Each cloud of rows lies close to a flat space through zero, with a little noise off it, and is much wider in some directions of that space than in others. After each cloud: how many dimensions does that space have?
(in the rows, 128 means zero)

[[ 71 146 103 181 116 110  79  92 126 182 140 151 106 157 163  56 144 138
  150 134  90 109  96]
 [ 97 151 121 148 136 124  97 102 120 165 132 149 121 177 134  85 137 134
  140 130 103 121 107]
 [164 137 142  78 154 155 157 143 140  87 118 109 152 126 103 191 111 125
  119 130 156 130 150]
 [ 71 131 104 185 114 109  70  99 123 180 128 157 107 158 159  44 148 147
  150 139  85 121  94]
 [147 141 134 108 139 139 132 126 123 121 136 133 144 163 108 151 127 129
  129 120 134 132 137]
 [118 126 122 144 120 114 121 126 124 137 133 132 122 115 135 104 138 129
  137 133 119 124 126]
 [115 130 129 138 123 123 130 130 137 137 123 123 120 121 135 116 129 127
  130 132 116 129 126]
 [110  96 126 149 100 110 131 141 130 126 140 122 104  64 155 121 128 122
  121 120 130 127 132]
 [139 110 135 119 121 126 140 133 127 117 131 122 126 110 131 147 123 124
  123 127 133 120 138]
 [116 135 125 144 125 115 109 123 128 141 129 135 114 132 146 107 134 133
  131 127 112 121 120]
 [ 99 135 114 166 122 112 106 115 121 161 138 142 117 138 149  82 141 133
  140 128 104 133 103]
 [ 63  91  99 208  80  82  92 109 139 170 149 149  84  77 186  52 147 134
  145 134  93 122 107]
 [141  86 130 128 102 114 166 148 140  96 144 115 112  37 142 151 123 124
  111 117 148 136 145]
 [117 100 121 145 110 108 135 132 129 123 129 119 107  78 145 120 135 137
  121 128 127 137 131]
 [137 124 131 123 125 123 137 127 130 118 121 128 132 121 128 135 125 131
  117 119 132 133 137]
 [ 68 128 103 190 107  99  69 103 126 189 141 159  99 150 162  48 151 142
  152 132  79 112  93]
 [174 123 145  89 135 139 153 144 132  96 125 115 148 108 108 182 115 117
  111 117 158 136 143]
 [132 102 128 141 113 112 144 132 131 117 138 117 127  86 140 136 126 125
  114 120 133 124 140]
 [ 39 163  99 203 125 113  48  82 121 223 135 175 107 216 153  12 157 144
  167 140  72 105  76]
 [107  81 125 162  93  93 127 131 136 122 146 128  99  49 159 121 135 131
  120 120 121 133 128]
 [101 149 129 151 130 136 107 104 123 153 137 139 128 157 132 103 130 134
  140 131 107 122 116]
 [105  99 123 158 105  99 131 130 137 139 143 120 105  76 155 100 135 134
  131 115 122 132 124]
 [101  95 114 165  98  95 130 128 133 137 148 133  95  66 164 105 140 133
  123 131 112 129 125]
 [143 170 125 104 154 153 120 114 120 139 108 138 150 199 110 134 124 127
  135 128 127 116 126]
 [ 83  93 100 183  94  91 108 115 137 156 143 139  87  69 167  80 143 132
  131 137 110 126 115]
 [ 50 116  94 208 101  84  79 102 131 180 143 145  92 125 174  37 151 140
  150 131  78 122  91]]
 -> 2

[[142 103 124  88  86 127  84 111 134 123 140 174 161  78 152  79 121 149
  176 165 121  84 139]
 [102 151 124  49 137 111 174 134  98  84 111  52 153 146 131 231 151  49
   99 115 229 187  31]
 [ 87 176 186  74 151  72 151 195  81 119 121 162  53  99 105 221 146 141
  129  99 117 121 131]
 [130 144 174  95 175 127 141 165 130 126 106 102 112  87  82 166 120 135
   90 112 149 144 114]
 [134 155 122 186 120 128 119 132  83  90 152 125 127 176 106 162 140 173
  115 108  74 169 143]
 [ 98 128 176  93 115 125 140 130  48 212 134 173  90 125  73 146 220  98
  126 102 178 136  60]
 [123 153 134 158 135 112 149 118 102 113 129  97 124 150  99 158 150 107
  117 101 147 162  98]
 [111 109 177  67 140  91 136 147 142 147 132 186 107  71  96 117 112 143
  159 100 135  70 135]
 [109 154 125 142 104 117 103 138  41 114 141 181 106 128 107 141 188 157
  139 106  99 120 119]
 [139 124 117 122 128 119 115 125 141  58 132 121 164 128 130 136  79 160
  139 113  88  98 166]
 [183 132 139 118 158 112  80 110 101 151 129 201  93  56 112  93 162 217
  129  94  66  78 117]
 [162  91 109  31 191  57 115 139 230  41  99  92 130  93 161 137  42 144
  104 122  75  56 182]
 [121 191 128 224 156 145 137 133  68 146  90 109  74 125  99 128 182 102
  105  94 132 125 125]
 [135 148  73 187 109 111  72 113  88  86 134 211  81 139 166  74 185 149
  161 130  47  68 158]
 [142 126  89  95 148 134 139  81  79 144 110 118 139 137 133 142 179 107
  105  68 161 105  50]
 [163 129 131  39 169  76 123 104  96 164 110 180  70  97 165 168 158 169
  124  71  73  46 107]
 [103 156 115  97 158  94 163 155  50 128 123  66 109 166 103 237 166 139
   53  71 142 199  74]
 [150  45 135  92 105 152 110  98 206  88 157 104 233 140  91  71  62 128
  137 150 144 126 140]
 [124 109 125 167  82 179 124 124 193  77 145 113 202 153 149  94  46 116
  173 179 130 131 186]
 [ 83 111 144  53 145  72 159 176 164  83 143 175 112 109 128 164  74 149
  155  98 127  93 145]
 [185  88  83 129 105 150 102  48 176 108 135  95 200 148 166  72 113 106
  145 154 134 112 111]
 [175 133 103  92 142 156  87 115 114  74 123 171 139 110 169 139 126 180
  128 120  72  83 127]
 [175 142 191  99 153 154  85 165 142 125 116 135 103  87 120 153 108 185
  101 174  60 135 179]
 [145 151 118 141  81  81  97 104 111  86 156 144 134 118 157 128 136 154
  179 156  93 129 137]
 [120 143 107 199 159 130 127 167 140 145 109  82  98 142 126 121  97 163
   75 128  72 146 204]
 [152  80 160 103 110  94  57 117 160  88 147 214 135  74  87  31 118 166
  180 142  61  26 190]]
 -> 13

[[125  92 128 135 126 117 156 131 147 105 144  92 175 138 150 123 169 133
  117 160 107 141 130]
 [146 137 134 116 136 117 108 132 140 133 137 124 101 119 147 148 131 123
  109 138  85 110 136]
 [169 134 123 146 126 113 112 147 122 155 131 140 156 103 106 142 150 131
  141  92 114 131 150]
 [132 120 142 124 125 126 151 150 125 141 118 169 147 105 139 110 160  80
  147 115 115 131 149]
 [128 133 141 143 132 117  93 170 132 138 115 135 121 111 139 122 115  91
  140 132 126 108 128]
 [145 119 113 115 137 144 145 158 103 133 125 116 174 118 130 105 178 109
  128 122  81 129 114]
 [141 121 130 168 124 130 164 101 146 136 127 127 117 146 134 133 152 115
  122 106 119 148 118]
 [119 130 139 111 126 112 104 110 124 110 123 133 140 124 123 158 128 207
  119 131 107 138 136]
 [137 115  84 134 133 148 128 156 141 154 159 115 112 139 124 139 146 106
  114 119 129 125 145]
 [143 149 125 103 137 123  75 160 109 146 139 146 145 102 108 142 124 147
  137 110  91 107 124]
 [137 125 113 134 132 126 131 155 113 133 138 127 117 130 117 137 118 105
  131 133 132 113 130]
 [114 120 133 113 132 139 112 159 149 137 137 127 156 122 143 111 149 102
  137 133  99 122 116]
 [130 100 125 140 133 145 167 130 118 134 127 117 143 124 151 121 156 118
  101 131 114 138 130]
 [133  95 127 179 134 142 180 129 160 143 137 128  94 140 139 129 151 125
   95 109 157 128 104]
 [171 158 117  80 128 125 105 158 151 134 115 115  96 123 108 134 145 119
  146 121 121 105 167]
 [117 137 130 110 125 148 114 117 134 121 112  97 145 143 128 121 126 150
  136 133 123 139 120]
 [132 134 126 103 127 144 143 131 111 119 104 112 110 129 119 121 115 142
  124 135 159 122 140]
 [137 118 131 167 130 128 161 113 104 133 121 131 120 128 140 133 124 106
  111 125 124 137 122]
 [127 120 126  97 135 159 128 141 122 151 175 103 160 130 122 142  96 120
  122 145 122 110 128]
 [131 125 130 127 127 140 165 126 158 121 120 107  80 143 138 102 125  94
  119 139 173 115 125]
 [149 128 105 129 129 114 134 108 115 126 129 130 104  97 136 107 146 146
   93 120 154 132 149]
 [125 113 139 139 134 135 158 121 133 125 119 135 120 123 146 113 154 135
  104 121 119 130 105]
 [102 132 128 131 129 135 114 138 147 120 137 120 111 158 117 134  97 123
  141 142 145 116 100]
 [110 131 139 120 127 132 116 139 127 130 111 146 151 113 139  95 144 107
  146 121 117 132 115]
 [128 122 128 122 124 121 135 155 146 111 116 119 143 151 122 129 160 108
  157 139 108 130 131]
 [143 144 128 144 129 131 147 121 119 138 113 150  95 120 117 109 128 108
  131  99 153 122 110]]
 -> 14

[[ 92 125 110 103 148 144 122 116 141 139  78  99 127  92 113 122  86 132
   88 117 122  77 149]
 [138  93 127 140 134  90 114 144 131  75 135 112 118 149 141 126 148 125
   93 124 122 107 111]
 [127  79 136  70 165 182 114 175  54 165 147 178 156 185 169 162 159  70
  122 164 160 195 126]
 [130 168 149 158 102 139 137  98 130 153  97 122  86  94  97  95 112 131
  141  37  72 124 195]
 [168  77 137 137 127 123 124 153 147 125 189 124 126 121 130 103 178 120
  116 143 137 151  68]
 [184  75 157 136 141 181  89  84 106  76 207  88 119  41 129  41 169 116
  122  91  88  72 114]
 [183  45 145 126 127 187 105 199  85  80 162  93 111 141 141  52 205 130
  102 106  99 124  72]
 [146 133 131 127 118  77 131 117 121 119 143 160 131 122  84 121 148 117
  100 160 161  96 110]
 [141 106 157 137 130 153 140 156 157 197 143 119 118 119  85 124 125 129
  132 117 133 177  90]
 [133 205 104 134 142 134 124  85 148 155 109 116 119  79  83  75 116 163
  122 108 109  73 180]
 [142 190 187  38 178 106 149 136 141 170  83 194 177  74 132 172 133 172
   86 202 217  30 140]
 [123 104 159 127  92 150 153 108 132 130 114 128  78  78 104 130 106  76
   92  69  96 129 142]
 [166 159 210 126  77 127 129 109 133 121  71  78 105  28 168 134  99 156
  123  85 106  68 144]
 [140  95  90 161 138 103 109 107 133 146 151  93 113 161  85 104 106 101
  132  82 108 163 142]
 [115 186 181 126 140 164 120  98 149 133  99 108  92  73 121 122  93 140
  115  60  83 113 178]
 [105 106 105 167 133 113 109 158 119 117  90  93 125 165 114 105 125 156
  131 104 101 105 138]
 [ 61 106  92 157 161  85 134 132 122 132  85 147 142 187 104 167 100 123
  128 128 131  99 169]
 [176 210 127 141 158 145 145  55 149 182 151 133 139  76  86 100 106 163
  171 111 126  87 196]
 [117 180  89 188  77  82 136 124 150 137  99 117 108 151  44  80 112 172
  166 102 109 129 124]
 [101  92 105 110 155  99 104 116 131 106 149 156 129 128  70  83 147 112
   96 108 135 100 121]
 [114  75 110 163 117 155 123 144 135 124 125  84  99 148 149 102 125 119
  152  41  62 173 147]
 [129  98 187  91 125 140 125 195  79 157 116 173 163 121 223 188 184 111
  110 215 172 134  95]
 [136  58 149 179  54 147 174 213 160 159 126 117 120  86 116  90 188 167
  144 158 124 121  27]
 [ 32  64 113 156 166 102 102  94 152 136 141 134 131 133  89 143  88  91
  134  86 110 140 145]
 [125 125 138 155 145  68 137 185 113 151 124 189 154 172  87 136 189 153
  111 203 177  88 100]
 [154 119 105 157 157 124 140  87 160  96 154  89 120 118  51 104  92 140
  114 118 127  72 123]]
 -> 15

[[136 117 125 153 134 135 113 120 131 115 132 135 151 166 114 133 108 129
  115 117 138 142 122]
 [ 58 211 107 158 188 127  76 128 148 111 126 202 137 138 144 137 124  99
   97 128 114 123 103]
 [174  88 125 141 127 148 115  97 142  64 123 118 186 243  51  88 108  83
   87 155 119 170  87]
 [ 57 127 123 160 120 128 128  92 128 141  90 145  86 100 143  76 133 117
  105 115 139 107 180]
 [124 136 151 156 209 110  92 121 140 147 178 123 236 157 133 175 162 173
  101 106  68  98 148]
 [ 97 151 111 122  76 150 158 118 128 120  64 143  30  95 134  54 121  72
  134 148 153 134 146]
 [134 170  92 151 100 172 124 129 145  81  84 165  81 169 114  91  98  81
  118 141 151 147  94]
 [111 140 105 185 136 131  85 133 143 137 110 172 115 157 143 156  86 146
  120 108 159 110 116]
 [150 137 147  74 136 122 153 145 140 125 115  95 109  98 155 128 130 117
  155 145 102  79 116]
 [118 130 135 144 155 125 115 125 119 124 171 144 188 147 107 149 137 127
  113 116 120 183 130]
 [ 78 149  72 123  83 157 166 125 156 115  57 162  26 133 140  86 147  66
  120 143 159 145 141]
 [143  97 121 141 100 149 151 137 138 131 117 119 110 143 128 132 111 112
  139 110 156 158 144]
 [175  44 156 170 137 117 114 118 157 147 107  87 163 203 115 127  97 135
  116 120 123  95 154]
 [153  88 126 140 113 121 110 135 124 124 136 131 140 165 106 146  94 134
  127 130 160 156 104]
 [118 136  94 116 114 140 151 107 135 127 106 115 108 130 129 111 183 153
  113 132 112  83 145]
 [157  70 130 195 118 127  89 121 135 131 124 140 158 203  92 134  73 129
  111 114 162 170 125]
 [143  29 107 100  62  99 154 131 123 153 101 100  69 131 127 154 109 161
  142 136 198 117 116]
 [122 106 100 100  92 144 181 101 126 124 114  97 109 136 109  95 200 140
  110 143 113 121 161]
 [161 162 125 172 150 173 121 132 167 100 109 128 155 193 125 111 120  97
  118 122  94 118 129]
 [108 113 120 102 143 107 147 133 133 159 142 108 133  98 160 171 177 179
  131 113 114  77 154]
 [ 81 105 107  86  98 117 164 129 117 129 122 134  75  81 151 143 124 122
  144 119 177 142 130]
 [149 143 146 150 155 122 104 141 151 137 121 132 156 168 108 110 142  95
  113 155  86 134 134]
 [ 76 149 117 103 102 129 155 140 101 134 132 149  62  40 175 151 110 136
  163 100 179 136 132]
 [126 167 126  91 129 135 142 133 116 112 128 124 109  83 144 122 141 133
  146 137 114 100 111]
 [102  78 159 102 144  69 131 119 110 177 153 102 146  85 135 145 160 167
  126 132 115 109 159]
 [104 160 102 153  80 158 144 134 135 136  69 155  25  88 162  96 101 106
  144 114 174 115 148]]
 -> 10
